The rows come from 4 hidden closed curves, with some noise, and rows from the same curve form a group. Each curve winds through 6 dimensions. The rows are also pushed far along 4 directions, which tell nothing about the answers.
Known rows, each followed by its group:
[ -5   3   4  -5  11  -5   0   8 -11  -7  11   1  -4   9   2   9  -3   6
   7   1  -1] | (2)
[ -2  -9  15 -11   5   8  -1   9 -12   3  15  20 -16   0 -12  -2 -15  10
   2   2   8] | (0)
[  0   1   2  -5 -11  -5  -2 -10   0   4  -9   4  11  -4  -3  -6   6  -2
  -7  -5  -6] | (2)
[  2  -6   0   1  -2   1   5 -11   8   7  -1 -11  -2   1   7 -10   4   0
   1  -1  -3] | (1)
[ -1   1  -6   9   3  -4  -1   2  -9   1   4 -21   5  13  15  23  10   6
  27   7   3] | (0)
[  2 -10 -10  15  12   8 -10 -14  25  17 -17  -8   7  -4  -4 -24  17 -23
  -6  -1  -6] | (1)
[  1  -9   3 -13  -6   9  -1  14 -18  -3   8  12  -2  -4  -2  11   3  25
   4  -7  10] | (3)
[  1  13  -9  15   6   1  -1  -1   7  -4  -5 -10   6   9   6   6   0 -13
  -2  11  -4] | (2)
[  1  -3 -17  16   9   1  -1  -5  17  10  -8 -19   1   3  14  -9  13  -9
   0   7   0] | (1)
[ -5   1   9   0  15   0   3  18 -15 -12  18  -3 -15   5  10  20  -9  10
  18   0  10] | (2)
[ -5  21   4   0   3 -10   0   9 -18 -11   9  -6   5  16  18  31   4  15
  -3   3   0] | (2)
[-5 -3 -4  0 13  5  0  4 -1  0  3  4 -8  4 -1 -9 -4  0 -4  5  1] | (2)
[ 2 -7 -1 -1  3  2 -6 -3  3  4 -3 -2  7  1 -1  2 15  3 -6 -8 -4] | (3)
[  7   4  -2  -3  -5  10  -5  -5   6   4 -10  19  12   2 -14 -10   0  -7
 -24   3  -7] | (0)
[ -3 -16  10  -6   8  -3   6   0  -4  -8  10  -6 -17 -11  -6  -4  -6   4
  12 -12   4] | (0)
[ -3  18   6  11   3 -16   4 -15  20   2  -2 -21  -1   7  17  -7   0 -17
  -7   4 -11] | (3)
[  3  -4   7  -2   0   2  -8  -2   2   9   1  10   1   3 -10  -1  -2  -9
   3   1  -6] | (2)
[ -6  19  12  -3  -4  -9  -1   2   5  -8   0   9   3  -5  -1  -6  -7  -4
 -11  -8   0] | (1)
[ -1 -18   1 -16  -3   4   0   2 -10   2   1  13  -5 -10 -12  -9   6  15
  -5 -10   6] | (1)
[ 2 -7  6  0  7 -2 -5 -4 -4  0  2 -8  2  4  2 14 13  3  4 -6 -3] | (1)
[  2   9  -6  -7 -17  -3  -6  -5 -10   6  -9   4  21  12   7  17  19  16
 -13   3  -7] | (1)
[ -2  18  -4   8  -3 -12   7  -6  10  -9   0 -21   2   3  14  -1  -5  -7
   1   1  -4] | (1)
[ -2  -3   5 -17  -6   1   4  -1 -14  -4   2  16  -1  -1 -10  -8  -5  14
 -13  -3  -2] | (2)
[ -2  -3   0   9  18   2  -1   8   2  -3   5 -10  -6   3   8   6   3  -3
   8   0   3] | (0)
[-13  23  -3  14  16 -21   8  10  18 -19   2 -14 -13 -14  12 -13 -13 -18
  -4  -7   7] | (0)
[ -1  24   0  -3  -5  -9  -5  -1   7   3   3   8  19  12  -2  -9  -4  -6
 -10   0 -12] | (3)
[ -5  22  -1 -15 -14 -10  -2  -1 -16  -3   0  17  19  16   0   8   2  14
 -16   5  -9] | (2)
[  4  -9   1  -7  -7   0  -4 -15   1  12  -6   4   9   4 -13 -11   8  -4
  -3  -1 -10] | (0)
[-7 15 -7 13  4 -7  4  4  5 -6 -3 -8 -6  0  9  3 -7 -8 -2 10  4] | (3)
[ -4 -14   2   4   7  -1   1  -7   6   6   0 -18 -10  -4  12  -4  10   5
   8  -4   4] | (3)
[ -2  -5   0   6  11   8   2  13  -5  -6   6  -5 -10  -3   9  14   1   8
   8   0  13] | (0)
[ -1   6  -2  -1  -9  -7   5  -6  -5  -5   1 -11   6   6   8   9   0   7
   8   0  -3] | (1)
[  0  14  -2   2 -11   0   1  -4   9   5  -1  -3  10   4   7  -9  -5  -1
   0   2  -3] | (3)
[ 3 -9  7  4  1 -2 -2 -7  5  2 -2 -8 -1 -7 -1  2  7 -9  9 -7 -2] | (2)
[-5  5  2 -4 -3 -6 -3 -3 -6 11  4  5  2 11  4 -1  2  5  1  6 -7] | (3)
[ 1  7 -4  1 -5 -1  4 -1  1 -4  2 -5  7  3 -1  0 -7 -2 10  1 -1] | (3)
[ -6   6  15  -4   8  -6   6   6   0  -8  15   3 -16  -2   0  -9 -21  -2
   4  -4   1] | (2)
[  4  -8   7 -16  -1   9  -1  13 -13 -11   9  21  -3  -6 -19   0  -8  13
  -3 -10   6] | (3)
[ -1  13   2  14   7   0   4  -1  18  -3   2 -14  -7   3  15  -6  -9 -11
  -6   6   0] | (1)
[ -3   9   7 -14 -10   1   9  14 -15 -17   9  19  -3  -7 -12  -2 -26  11
   3  -4   8] | (0)
[ -5   6  14  -3  11  -9  -1  11  -9 -11  12   3  -8   1   1  12  -6   1
   3  -6   1] | (2)
[ -5  17  -1  -7  -8 -15   1   1  -3  -5   3   4   9   5   5  -3  -2   6
  -6  -2  -3] | (1)
[  5 -16 -19  25  11   5  -3 -10  10   6 -16 -35   2   1   9  15  25 -12
  17   5   2] | (0)
[  0  14  -5   1 -11   0   4  -3   8   4  -1   5   4   2   2 -14 -11  -1
  -8   8  -1] | (1)
[ -6  13  -4   7   0  -4   5   3   1  -5   3  -2  -8   1   3  -3 -16  -6
   4  11   4] | (3)
[ -2  12   9   1  -5  -9   6  -2  -3 -12   5  -9  -2   0   3  10  -8   1
   6  -2   0] | (0)
[ -6  11  -6   2  -2 -11   7   2  -1  -8   3  -7  -5  -3   5  -1  -9   2
  10   1   5] | (3)
[ -9  31   7  -8 -15 -19  -1   1  -7   1   7  16   7  10  -4   2 -18   2
  -4  10  -4] | (0)

New rows, each followed by its group:
[ -3   5  -4   6  -3 -13   2 -12   3   2  -8 -16   3   4  10   7  11  -4
  -1   3  -6] | (3)
[ -2  -6   8 -18  -9  -4   0  -6 -14   6   2  22  -5   0 -15  -6  -2   9
 -14   1  -5] | (3)
[  6 -12 -12  11   6   7  -2 -11  18   9  -9 -14   7   1  -7 -19   6 -16
   8  -1  -7] | (3)
[  0  16   9  -4 -12  -2   4   0   6  -4   6   7   4   1   3  -7 -14   2
 -11  -1  -1] | (3)
[ 3 -2 -8  7  3  9 -2  6  0 -2  0 -9  7  4  6 10  8  5 10  1  6] | (3)
[  0 -12   7   6   7   5   7  -2   8  -2   6 -20 -13  -5  12  -2   1   4
  11  -8   6] | (3)
[  0  -3   8 -12  -1  -1  -4   5 -12   0   8   6   1   3   1   9   8  16
  -5  -8   1] | (3)
[  3  -6   6 -13 -10   3   0  -9 -11   5  -2  16  -2   2 -15  -2  -4   6
  -8   3  -7] | (3)
[ -2  -3   6   5   5  -3  -3  -5   4   0  -4 -11   3  -3   6   6  13  -1
   3 -10   0] | (1)
[  0 -19  -4   0  10   8  -1   5   3   6   5  -3  -6  -4  -2 -12   3   4
  15  -5   6] | (3)
[  2  -6 -16   6   3   6  -2  -2   8  12  -5  -5   3   5   4 -10   9  -2
  -4   9  -2] | (1)
[-3  4  2  1 -3 -5 -6  7 -9  3  1 -2  8  4  8 20  9  6 13 -2  3] | (2)
[ -8  15  11   3   7  -6  14   9  -2 -21  16 -12 -17   0  14   6 -22   4
   8   0   7] | (2)
[-4  8  3 -2  6 -8 -1  3 -6  0  8  5 -5 10  3  6 -3  1 -4  7 -3] | (3)
[ -2  18   5  -2  -1 -11   2  -3  -6 -12   3  -5   7  11   7  12   0   2
  -5   0  -8] | (2)
[ -1  -5  -7   1  -3  -2  -6  -2  -4   9  -6   4   4  -1 -11   2   8   0
   1   5   3] | (0)
[  7 -21  -1  -3  -3  13  -2  -9   9   7  -7   3   2  -9 -14 -19   5  -4
  -3  -8  -1] | (3)
[ -6   9  -4  -4 -11  -8   5  -3  -7   1  -1   5   0   2   0  -3  -8   3
   2   8   0] | (3)
[ -5  -4   6  -1   8 -11   6  -6   6  -4   1  -2 -20 -10  -4 -18  -8  -9
  -9  -3  -1] | (3)
[ -5 -15   7 -10  10   6   4  15 -14   0  16  14 -22  -6  -5  -5 -11  16
  10   0  13] | (3)
[  3  -6   0  -5  -4   0  -3  -7 -10   1  -5   1   5   5  -7  11  12   6
  -5   0  -6] | (3)
[-4 -2  6  2  3 -2 -4 -4  7  1 -4 -3  2 -6  2 -3  8 -2  0 -8  2] | (1)
[  2 -23   4  -3  10   7  -3  -8  -2  13   3  -1 -10   5  -8  -8   3  -2
   9   3  -5] | (3)
[  6 -18  -4   8   6  18  -7  -6   4  10  -9  -6   2   0  -2   7  16   0
   2   4   1] | (1)
[ -2  -1   1 -15 -11  -8   1  -2 -14  -1   1  11   5   0  -9   2  -1  12
   0  -4  -2] | (3)
[-4 11  8 -5  3 -8 -5  4 -6  2  8 11 -4  5 -6  3 -6  1 -4  2 -1] | (0)
[ -7   2  -1   9  17  -3   5   5  16  -3   5  -2 -23  -9   2 -24 -18 -16
  -4   5   6] | (3)
[  1 -11  -1  -1   8   0   0   0 -10   1   6  -3  -5   6  -4   7   1   3
  13   4  -3] | (3)
[ -1 -11  10  -5  19   2   0  13  -1 -12  16   1 -16  -8  -5  -4  -8   4
   7 -14   6] | (3)
[  2 -14   1  -4  -3  10   0  -1  -6  13   3  -1   0   5   3  -1   4  13
  12   1   3] | (3)
[ -2 -14   2  -4   8   3  -2   3  -7   5   2   8 -13  -3  -5  -3   3   6
  -6   1   3] | (3)
[-3  2 -3  0 -4  4 -1 -1  1 11 -1  0 10  6  8 -3  4  5  2  5 -1] | (0)
[-3  2  0 -4  7 -5 -2  1 -5  0  2 10 -7  3 -9 -3 -4 -4 -7  5 -3] | (3)
[ -1   3  -8   3   2  -1  -5   8  -8   0   2 -11  12  11  14  22  18  14
  13  -1   2] | (3)
[ -1 -11  -7  -3   6  -4   8   4  -3 -11   4 -10 -13  -8   5  -1   1   8
   2  -7   6] | (1)
[  3  -5 -11   0   2   5   0   6  -2   0  -3   4  -3  -1  -2  -1   3   4
  -9   4   3] | (1)
[ -2  -1  -5  -8  -8  -1   0  -5  -2   4  -8  19  -2  -5 -17 -12  -2  -3
 -17   4  -3] | (3)
[ 2  6 -6  5  0  3  4  1  2 -1  6 -8 -3  8 10  2 -7  1  0  9  0] | (1)
[ -7 -20  11 -14   2   1   9   5 -17   1  12  10 -23  -8  -6  -5 -11  19
   9  -3  11] | (3)
[  4   3   3   1   4   4  -1   0   4  -3   3   1  -6   4   0   0  -3  -4
 -13   4  -3] | (1)
[ 3  4 -6  4 -2  0 -1  3 -7 -9 -4 -8  5  3  7 20 10  7 -3  0  1] | (1)
[  0   1   5   3   9   3  -2  13 -17  -9   7  -7  -4   5  14  35   8  13
  10   1   7] | (2)
[ 4  8  4  4 -9  4 -1 -3  3  3 -3  1  6  2  2  8 -4 -4  3  5 -2] | (2)
[ -5  21  20 -10  -8  -9   8  10 -18 -16  17   6 -10   4  12  24 -17  20
  -4   1   6] | (3)
[ -5  10   4  -6 -11 -11  -1  -3  -4   6   1   4   5   4   0   2   2   7
  -2   0  -2] | (0)
[ -5   7   5  -2   0  -1   8   6  -1 -10   5  10 -18 -10  -5  -4 -19  -1
 -10   4   8] | (3)
[  3 -15   4  -4   6  11  -9  -6   4  16  -1  11   2   3 -16 -14   2  -6
   2   2  -5] | (1)
[ -2   1  -2 -10 -12  -8   1  -6 -10   1  -2   1   8   4  -1   7   7   9
   2  -2  -4] | (3)
[ 1  2  4 -3  4 -4  1 -2 -1 -1  7 -3 -3  8  3  1  0  2 -4  0 -6] | (1)
[ 1 -1  6  2  2  8 -2  6  1  1  1  8 -3 -4 -4  4 -5 -5  0  2  4] | (2)
[ -5  13   5   2  -2  -9   5  -1  11  -2   3  -5  -4  -5   9 -13  -8  -2
  -8  -4   1] | (3)
[  0  14  -3 -21 -24  -5   5   4 -18  -4   4  26  11   3  -8   1 -11  20
 -15   3  -2] | (1)
[  5 -20   2  -3  -5  13  -2  -8  -4  12  -2   1   2   1  -8  -2   5   5
  13   0   1] | (1)
[ 7 -1 -1  3 -1  7 -5 -2  4  2 -3 -8 13  5  2  9 12  1 -4 -4 -3] | (3)
[  7 -28   1 -13   3  15  -3   9 -21  -4   7   6  -3  -3 -13  15  10  23
  14 -10   9] | (3)
[ -1 -12 -11  11   7  -2   2 -20  27  13 -15 -12  -8  -9  -9 -37   1 -27
  -3   7  -8] | (3)
[  1   4  -3   3   3   2   5   3   2  -5   7  -5  -8   5   5   0 -10   0
  -1   6   1] | (1)
[ -1  15  -1   2  -6  -5   9   3   2 -14  -1  -5   4  -2   5   0 -12  -2
   5  -1   1] | (0)
[ -1  -1   9  -4  -2  -6   6  -3  -9  -8   4  -4 -10  -1   1   9  -5   5
   3   0   1] | (3)
[ -2   6  -4  12  -3  -4   5 -13  14   5 -11 -14  -4  -3  10  -6   2 -11
  -9   9  -2] | (3)
[  3   5 -13  -2  -4   2  -1  -1   3   2  -3  14   6   5 -13 -16  -8  -6
  -8  10  -5] | (1)
[ -1  -3  -3   0   2  -1  -2   5 -14   2   7  -3   1   9   1  14   1   9
  22   5   4] | (0)
[  2 -16  -1   4   8   9   3  -3   0   1  -2  -3 -17  -8  -6  -2   1  -3
   0   3   6] | (3)
[ -8  19   0   6  -2  -7  12  12  -1 -13  11 -13 -10   0  24   9 -16   9
  11   3  11] | (1)
